The rows are grouped in 3 different ways at once. Each group adds its own fixed numbers to the row, and there is some noise. The rows also spread widely along 10 directions, which tell nothing about the answers.
Known rows, each followed by its group in each grouping:
27 -18 -30 -14 11 21 16 -17 1 -17 -23 -5 -5 -15 10 3 1 4 -26 19 1 -31 16 15 8
sofe j841 (3)
22 2 16 -13 -19 15 21 16 5 -1 8 -13 -16 5 8 -45 -19 -14 -10 1 29 -10 16 -20 -9
soka j709 (3)
81 -26 -13 -7 -19 35 15 -13 -11 -35 3 10 -25 -7 59 -24 7 -20 -20 14 29 -17 12 8 19
soka j841 (1)
18 9 20 9 -14 32 29 30 7 8 0 14 -15 -11 -13 -34 -5 -41 -9 7 35 47 10 -8 -21
zal j709 (0)
22 -13 24 29 10 44 14 0 23 1 -15 1 -27 -6 12 -7 3 -2 -8 -5 4 10 34 47 0
sebat j211 (0)
5 3 37 42 -4 3 -31 -14 -11 35 27 9 -23 26 13 22 12 -1 3 15 -27 3 14 24 12
mefo j211 (4)
-14 9 10 8 0 -3 -4 14 6 -5 1 14 -13 -6 -1 14 17 -9 7 -4 4 17 -13 -9 -19
sebat j829 (2)
47 -16 -23 6 5 48 8 -18 -7 -40 -5 21 17 -10 -1 9 1 -45 -3 27 1 5 16 17 -6
zal j829 (1)
41 -7 -8 15 -8 26 25 -9 -19 19 15 9 -11 21 17 -17 -19 -13 -23 23 13 2 8 0 6
fiz j211 (2)
5 -4 -2 -11 5 -17 -23 1 -2 18 -1 -17 6 4 8 -3 11 7 0 -14 -16 -15 15 29 47
sofe j841 (4)
47 -29 -30 -10 20 26 6 1 -5 -42 -8 7 -5 -23 2 -9 25 -23 9 19 14 29 -6 -25 -10
mefo j841 (0)
-32 3 36 -19 2 -43 -33 -4 -3 17 30 -52 -1 23 -12 -3 7 35 27 -5 -14 -43 -2 -35 0
fiz j709 (4)
23 -8 -12 9 23 34 21 6 -11 9 -10 14 -11 -5 -19 1 1 -36 -10 24 2 40 2 -6 -5
mefo j829 (0)
-1 -7 33 17 -9 -8 -25 6 13 -27 14 -9 -9 -17 19 9 32 17 27 -22 2 -7 -5 21 -19
zal j709 (2)
5 2 -11 -2 -24 -6 4 -13 -3 15 25 3 41 23 -5 -7 -24 4 8 -15 -9 -9 8 33 32
sebat j841 (0)
4 -14 -27 -12 38 11 11 19 -7 -23 -52 10 -38 -51 -14 8 29 -8 -19 8 2 31 -8 -2 -10
soka j709 (3)
-13 18 20 3 -24 -34 -8 7 -24 34 12 15 -33 11 22 11 7 8 -17 -4 3 -8 -24 -7 11
sebat j829 (0)
-12 19 20 -11 -5 -10 -28 23 10 6 14 -6 14 7 -15 -18 7 -20 19 -23 0 3 23 12 25
fiz j841 (1)
17 -2 -6 16 -22 -6 2 -19 -13 12 25 8 10 22 13 5 -24 9 -4 -5 -17 -18 9 38 21
soka j211 (3)
17 -3 -13 -10 4 21 37 4 -3 14 -5 -7 11 0 -24 -28 -23 -24 -11 11 15 25 11 -6 -3
fiz j709 (4)
0 9 -14 -4 -27 -1 34 -2 14 -5 4 12 15 5 -3 -16 -41 1 -15 -13 19 -7 9 16 -7
sebat j211 (3)
9 -7 -24 -11 -15 -15 26 4 -1 -26 11 10 18 -12 1 -2 -6 -1 14 -23 19 24 -30 -10 -19
sebat j829 (0)
3 -20 -22 -23 11 -8 0 -10 14 -58 -7 -16 22 -24 -4 15 6 11 20 -19 5 -20 -8 8 -12
zal j829 (1)
-35 -10 32 9 14 3 26 -6 53 17 19 -54 -4 10 -15 10 -11 64 31 -52 -2 -16 11 36 -14
soka j841 (1)
22 -12 23 9 -4 31 22 -5 15 -8 6 -16 -24 -1 8 -15 -6 6 -6 8 20 -14 15 -5 -31
mefo j709 (3)
16 -1 25 -2 -16 1 -27 -4 6 -16 21 -3 -17 9 26 -3 17 -1 8 4 11 -29 13 -8 3
mefo j841 (1)
-32 41 34 6 -46 -2 11 6 25 22 21 25 8 14 -12 2 -23 -6 -9 5 15 -15 11 12 -17
sofe j841 (0)
41 -45 -39 -2 19 0 39 -24 -17 -8 14 -32 16 -2 8 3 -6 30 18 -26 -1 14 -28 13 0
fiz j829 (0)

New rows, each followed by its group in each grouping:
10 10 -25 -23 -30 -26 -14 -9 -26 -4 -3 25 29 1 5 -8 -15 -19 -17 8 -3 -14 2 18 37
sebat j709 (4)
34 -7 -2 -3 2 28 1 -5 -25 11 -2 1 -22 12 2 -18 0 -28 -23 39 3 -6 18 -26 7
sebat j709 (3)
-16 -10 -9 -18 -8 -20 29 -11 19 -23 5 -17 7 -15 -6 8 -7 34 8 -11 15 -5 -26 -19 -44
sofe j709 (4)
-8 2 10 3 3 8 27 7 12 9 27 -14 -3 16 -26 0 -17 -5 14 3 12 17 -9 -43 -45
mefo j829 (3)
5 -6 -32 9 -3 15 45 -17 -7 -10 7 22 27 -6 -26 26 -19 -11 0 13 5 31 -25 6 -31
zal j829 (0)
-3 3 4 -9 -11 -56 -46 6 -39 18 16 -1 -19 0 20 10 36 9 4 -8 -17 1 -26 -14 28
sofe j709 (4)
17 -2 31 41 -7 16 -44 -14 -16 12 27 8 -7 21 15 31 24 -18 19 6 -39 -7 19 34 13
sebat j829 (3)
-27 -1 -1 -1 -5 -6 37 -13 30 -10 2 -14 -3 -1 -10 11 -28 41 -4 -12 13 -22 -4 2 -39
sebat j211 (3)
-11 -7 20 0 20 -11 -45 1 -3 6 2 -25 -16 0 -6 14 33 17 17 -12 -26 -18 12 9 18
sofe j709 (1)
-8 4 22 13 18 19 -14 17 21 13 -4 -9 -14 9 -13 -15 5 -9 3 -4 -4 7 31 10 11
sebat j211 (2)
-20 -7 2 -19 8 -22 -2 1 19 -33 -30 -8 -16 -37 4 11 20 27 -1 -14 7 -14 -9 6 -16
sebat j709 (4)
-7 3 -4 15 21 13 3 7 -2 -8 -20 26 -37 -21 -14 24 16 -13 -12 22 -8 26 -1 -3 -22
soka j211 (3)
23 -17 -5 2 23 15 25 6 -7 26 -23 -11 -36 -4 13 -7 7 -6 -24 -2 6 20 1 7 19
sebat j829 (4)
-4 8 -4 -10 3 19 17 12 19 -19 -21 13 9 -15 -22 -7 -10 -26 -4 5 13 8 12 3 -12
sebat j829 (0)
7 9 -8 0 -16 -11 28 23 -7 13 5 19 -30 -2 16 -19 -11 -3 -21 -7 28 25 -17 -12 -1
soka j211 (2)
4 -5 -22 6 4 2 43 12 -7 20 17 5 -1 5 -12 1 -13 -3 6 -14 10 50 -32 -11 -14
soka j829 (2)
31 -5 0 20 13 24 -13 6 -43 32 -7 17 -36 -2 1 3 26 -37 -25 33 -14 29 9 4 23
zal j709 (3)
-16 -2 13 11 -1 5 26 -23 1 17 -6 -6 -18 -3 -5 26 -8 36 -21 15 0 -24 -6 21 -19
zal j709 (0)
-18 14 -16 -18 -35 -21 51 3 -5 24 27 6 24 19 -27 -20 -46 10 -5 -10 27 19 -27 -31 -20
sebat j709 (0)
-7 12 -3 5 -8 11 -4 -2 5 -21 -14 33 2 -13 1 23 4 -17 -12 20 0 -10 1 13 -13
sebat j829 (2)
-4 15 23 -8 1 2 -22 10 -5 5 -13 11 -30 1 5 3 16 -31 -17 31 1 -13 11 -22 5
sebat j829 (4)
5 16 24 9 -38 -31 -25 18 -28 28 27 18 -12 11 20 -13 13 -10 1 -18 1 17 -11 6 24
sebat j709 (0)
-13 21 11 0 -36 -21 5 -6 -14 24 32 8 11 18 -4 2 -21 6 -3 -7 7 -9 -8 5 -2
fiz j709 (1)
10 0 -11 -8 -29 -12 6 -17 -2 -31 8 13 21 -2 15 11 -13 5 2 -3 6 -28 -10 12 -6
sebat j829 (0)
-31 29 6 2 -26 16 40 -2 6 6 8 39 -2 5 -40 11 -25 -19 -15 43 23 21 -16 -44 -64
sebat j709 (0)
4 6 -11 -4 -2 8 -13 -6 3 -6 15 11 42 19 -33 -9 -26 -35 12 21 -12 8 24 1 9
mefo j211 (4)
-14 -3 21 1 15 -15 -20 11 7 -1 -4 -22 -28 -9 5 16 28 14 6 -14 -11 -18 1 0 -6
sofe j829 (3)
0 7 13 1 -19 4 10 9 14 -21 -3 13 -7 -21 -1 -4 7 -5 0 -1 18 7 0 5 -29
sofe j709 (0)
31 -10 23 16 20 37 -26 16 -1 19 -1 -12 -27 9 6 -21 30 -32 4 5 -13 15 42 13 33
sebat j841 (3)
23 -20 15 -30 10 11 -7 5 26 -37 -2 -49 -11 1 20 -34 5 5 14 -20 22 -44 24 -21 4
sebat j829 (1)
-6 -5 16 -2 12 1 -7 22 17 -3 -6 -14 -4 -14 -16 -16 18 -10 21 -24 2 35 8 1 -5
sebat j709 (4)
1 -5 3 18 -10 4 -1 -25 5 4 13 11 7 7 9 29 5 11 5 2 -16 -4 1 34 3
sebat j841 (4)
-41 4 34 -9 2 -33 -22 9 40 -28 -1 -25 -16 -10 2 7 15 34 24 -25 5 -27 2 -10 -25
sebat j211 (4)
-11 -6 -3 -28 23 -7 -20 15 7 -27 -36 -13 -14 -29 -14 -8 21 1 -5 -1 -1 -17 13 -12 3
sebat j709 (3)
-8 -10 10 -16 25 -1 -10 19 21 -19 -10 -29 -18 -12 -6 -7 23 3 19 -28 6 2 5 -14 -4
sebat j829 (1)
-25 -1 21 11 9 -31 -28 4 7 -1 -11 -11 -1 -28 -2 25 31 27 22 -38 -23 7 -2 54 7
fiz j709 (4)
6 -16 -2 5 4 -9 1 -12 10 -20 19 -18 21 0 -3 4 -3 14 31 -20 -7 7 -2 13 -14
fiz j211 (4)
-11 6 5 -6 -31 -11 9 -27 12 -12 14 -2 32 6 -5 8 -33 31 0 -1 3 -49 5 30 -11
mefo j709 (0)
13 -20 6 -13 38 2 -42 -6 -14 16 11 -49 -1 28 -13 -5 19 -11 20 15 -34 -21 20 -26 36
sofe j829 (4)
1 -25 -57 -14 39 10 29 -30 -21 -11 -18 -2 9 -13 -41 29 -11 15 -15 37 -15 4 -19 -25 -23
mefo j709 (3)
42 -20 -10 5 -17 24 29 -17 2 -17 27 -7 12 16 25 -14 -15 -2 6 -1 16 -7 -4 -3 -13
sebat j829 (2)
-36 14 -6 -16 -4 -30 -6 -4 2 -1 13 -1 7 6 -19 29 -3 14 5 -3 -6 -18 -20 -22 -18
sofe j829 (1)
4 9 -15 -3 -12 6 26 -11 -14 34 14 14 4 32 -15 -11 -39 -18 -25 28 5 8 3 -20 8
sebat j211 (4)
-19 -3 21 11 -4 -45 -23 5 1 14 16 -12 -25 2 20 13 21 35 16 -36 -9 6 -16 12 11
sebat j211 (4)
-3 17 -22 -12 -15 17 54 12 6 15 -4 27 10 -1 -28 -17 -36 -23 -21 13 25 30 -3 -5 -7
soka j841 (0)
-2 2 -8 -7 16 20 3 -6 -12 3 5 6 3 18 -37 9 -4 -31 1 45 -7 7 0 -50 -16
sebat j829 (0)
-25 22 -17 -9 -18 3 9 -31 9 -1 -9 20 54 3 -29 24 -40 8 -18 18 -15 -50 24 61 17
fiz j841 (0)
-19 -27 -11 8 13 -14 28 -29 20 -20 2 -27 8 -20 -8 38 -5 71 17 -32 -8 -12 -24 31 -41
mefo j709 (3)
1 5 9 22 17 30 -3 12 3 29 -3 4 -1 2 -25 3 10 -28 -1 3 -16 31 29 36 18
zal j841 (3)
10 3 4 5 29 15 -24 15 -20 24 -7 -5 -14 11 -24 -13 9 -37 -6 22 -20 13 33 -6 27
fiz j211 (3)
14 6 -1 5 -28 -19 -41 4 -19 -22 17 23 17 -9 9 6 20 -21 15 -7 -16 1 2 18 7
sofe j709 (3)
5 8 10 -1 -33 -16 4 -4 -9 5 34 4 8 22 10 -5 -14 -3 8 -5 9 -10 -13 -15 -4
sebat j829 (0)
11 1 18 -7 -6 1 -29 10 1 -17 3 -6 10 -5 -1 -17 13 -29 13 5 -1 -2 21 6 13
zal j709 (4)
12 -3 8 -12 -1 14 -20 0 20 -29 7 -9 24 2 -8 -12 1 -23 25 8 -5 -13 28 6 9
soka j841 (4)
-42 21 -4 -17 -37 -33 52 7 15 20 16 1 21 4 -25 -13 -46 31 -5 -31 30 8 -27 -7 -26
sebat j709 (0)
10 7 7 14 -18 16 20 0 3 22 29 -3 14 23 -8 -4 -22 -16 4 -6 -1 8 9 11 -10
sofe j829 (3)
15 -4 23 16 10 27 -16 7 8 24 1 -9 -17 11 12 -9 19 -6 -2 -3 -8 -3 31 30 32
sebat j841 (2)
-15 19 14 -1 -6 -6 -17 8 -7 34 8 9 -18 18 -2 3 7 -8 -12 2 -5 -4 11 2 29
sebat j841 (1)
25 -14 -11 10 13 40 8 -8 -8 -5 7 -2 15 4 -27 -4 -9 -26 11 19 -16 19 20 7 -5
soka j709 (3)
-2 -16 -29 -20 10 -15 2 -14 -16 -23 -2 -7 4 -8 -14 14 5 15 3 13 -7 -11 -20 -35 -19
sebat j709 (3)
16 -23 18 19 7 3 -10 -22 -11 28 15 -26 -18 16 17 9 14 25 5 -5 -21 -7 4 24 17
sebat j709 (4)
0 -6 25 17 12 21 0 13 19 13 -5 -18 -14 -7 -4 -10 7 9 9 -21 -5 9 22 41 8
soka j709 (2)
-24 18 14 -3 -17 -20 14 7 -3 24 5 -6 -7 0 -9 -3 -15 16 -12 -13 8 -11 -2 9 -9
fiz j709 (3)
-17 -13 7 -6 46 3 -1 8 8 22 0 -36 -25 14 -33 -7 10 6 13 8 -9 22 5 -45 -6
sebat j211 (4)
-15 12 4 -16 -14 -23 -21 -2 7 -15 0 6 -5 -6 13 13 8 15 0 -12 -2 -37 4 21 20
soka j841 (1)
21 -7 33 -15 -15 -1 -9 0 6 -18 1 -28 -37 -2 33 -25 13 17 -9 11 23 -53 12 -25 -10
sofe j709 (0)
-12 0 0 6 -1 -15 -13 -17 -9 -9 17 2 0 4 -5 39 4 11 9 12 -17 -22 -16 -8 -22
mefo j829 (3)
9 -10 -29 -2 18 19 8 7 -9 -13 -7 15 23 -12 -42 -4 7 -32 16 11 -5 55 -4 -12 -10
sebat j709 (0)
8 12 -7 -11 -11 14 19 23 12 -22 -17 23 26 -28 -24 -26 -10 -47 2 -5 21 41 14 16 -13
fiz j709 (4)
3 -9 28 -1 -9 -5 11 17 45 -26 2 -27 -16 -23 26 -17 8 32 14 -50 26 -14 12 30 -16
mefo j841 (3)
-27 -10 29 21 42 40 7 -11 38 11 -4 -33 -27 2 -34 32 20 24 14 19 -20 -10 25 -2 -41
sofe j841 (3)
10 -8 -9 -11 32 13 8 27 -1 3 4 -19 2 -1 -31 -19 10 -33 24 -17 7 50 0 -29 -2
fiz j829 (1)
-9 -3 8 6 3 -20 -8 8 2 13 -3 -8 -22 -12 15 14 18 27 1 -33 -12 -4 -2 41 23
soka j841 (3)
33 -2 -3 19 -6 28 -2 -12 -19 -3 2 24 13 0 0 10 0 -37 -2 22 -11 8 12 31 8
fiz j829 (0)
-6 -5 15 13 -13 17 39 -21 18 -1 -1 4 -21 -8 6 17 -9 22 -14 13 15 -5 -7 5 -45
sebat j709 (4)
48 -13 10 20 12 57 21 16 -15 43 2 -3 -33 18 4 -41 4 -38 -20 17 12 43 26 -3 20
sebat j709 (2)
5 -2 43 23 -3 45 14 -3 35 -9 -1 -11 -26 -5 8 -5 0 8 1 10 11 -20 28 23 -33
soka j709 (2)
6 -1 12 30 -31 27 54 -15 26 7 33 9 0 20 9 -4 -36 16 -4 -4 26 7 -1 10 -44
sebat j211 (2)
-39 15 9 -6 22 -2 -2 23 24 19 -11 -6 -11 -8 -36 7 7 3 8 -19 -6 19 11 11 11
soka j841 (1)
-8 -15 4 3 -5 -5 27 -14 12 4 14 -26 7 3 -6 2 -12 43 13 -26 3 -5 -9 15 -16
sebat j709 (0)
34 -14 16 7 12 20 3 17 -9 24 30 -35 -3 28 4 -37 2 -20 21 -13 7 19 11 -16 12
fiz j829 (2)
17 -17 -10 -3 5 4 23 -5 -13 8 30 -29 18 16 -21 -16 -15 3 21 -7 2 17 -6 -22 -18
fiz j709 (3)
23 -10 15 24 0 24 4 17 8 17 21 -10 0 2 -4 -20 12 -15 25 -39 2 55 14 30 3
sofe j709 (1)
-21 26 -1 8 -29 -14 -33 -8 -13 -4 24 43 20 12 -14 33 5 -24 7 23 -21 -3 -2 -3 -6
sebat j841 (3)
19 -15 20 16 -6 9 26 -1 2 5 16 -12 -43 4 30 2 9 14 -4 -9 17 1 -13 -14 -29
sebat j829 (3)
-2 3 -18 -27 -5 -34 0 -1 -20 -14 -15 5 -29 -11 16 2 -2 12 -36 20 16 -40 -13 -32 4
zal j211 (3)
-25 5 10 5 17 -13 -33 -4 -24 16 28 -8 -1 16 -38 28 24 -2 29 15 -26 16 -14 -37 -14
fiz j709 (1)
17 -15 -21 -18 46 31 32 -6 -12 25 -34 -19 -32 2 -18 -4 -9 -13 -36 42 -4 -3 10 -21 16
soka j829 (4)
10 -20 -6 0 7 13 10 -35 21 -45 -7 -9 14 -16 6 31 -5 18 8 11 -4 -37 3 23 -26
mefo j829 (4)
18 27 18 12 -26 34 -24 10 -10 42 33 25 21 46 -17 -27 -17 -67 -1 20 -9 15 47 11 44
sebat j841 (1)
25 -18 -15 -4 9 -15 -27 9 -22 -31 -3 12 -25 -27 30 13 54 -4 3 5 2 13 -24 -13 8
zal j841 (2)
-20 12 12 6 -2 11 -18 2 31 -37 -26 24 -1 -33 -6 28 20 -7 -1 2 -8 -16 23 42 -14
sebat j841 (3)
-24 15 14 -12 5 -16 -18 13 13 3 -3 -6 -13 2 -16 -4 6 -8 0 13 0 -7 10 -27 -6
sofe j211 (4)
-32 15 19 11 -20 -20 1 -14 11 -7 26 0 23 6 -13 34 -10 22 23 -11 -9 -20 -14 18 -31
fiz j829 (0)
-1 -7 -3 3 4 20 8 -23 11 -32 16 1 15 10 -28 16 -16 -1 19 36 -7 -12 3 -25 -40
soka j211 (0)
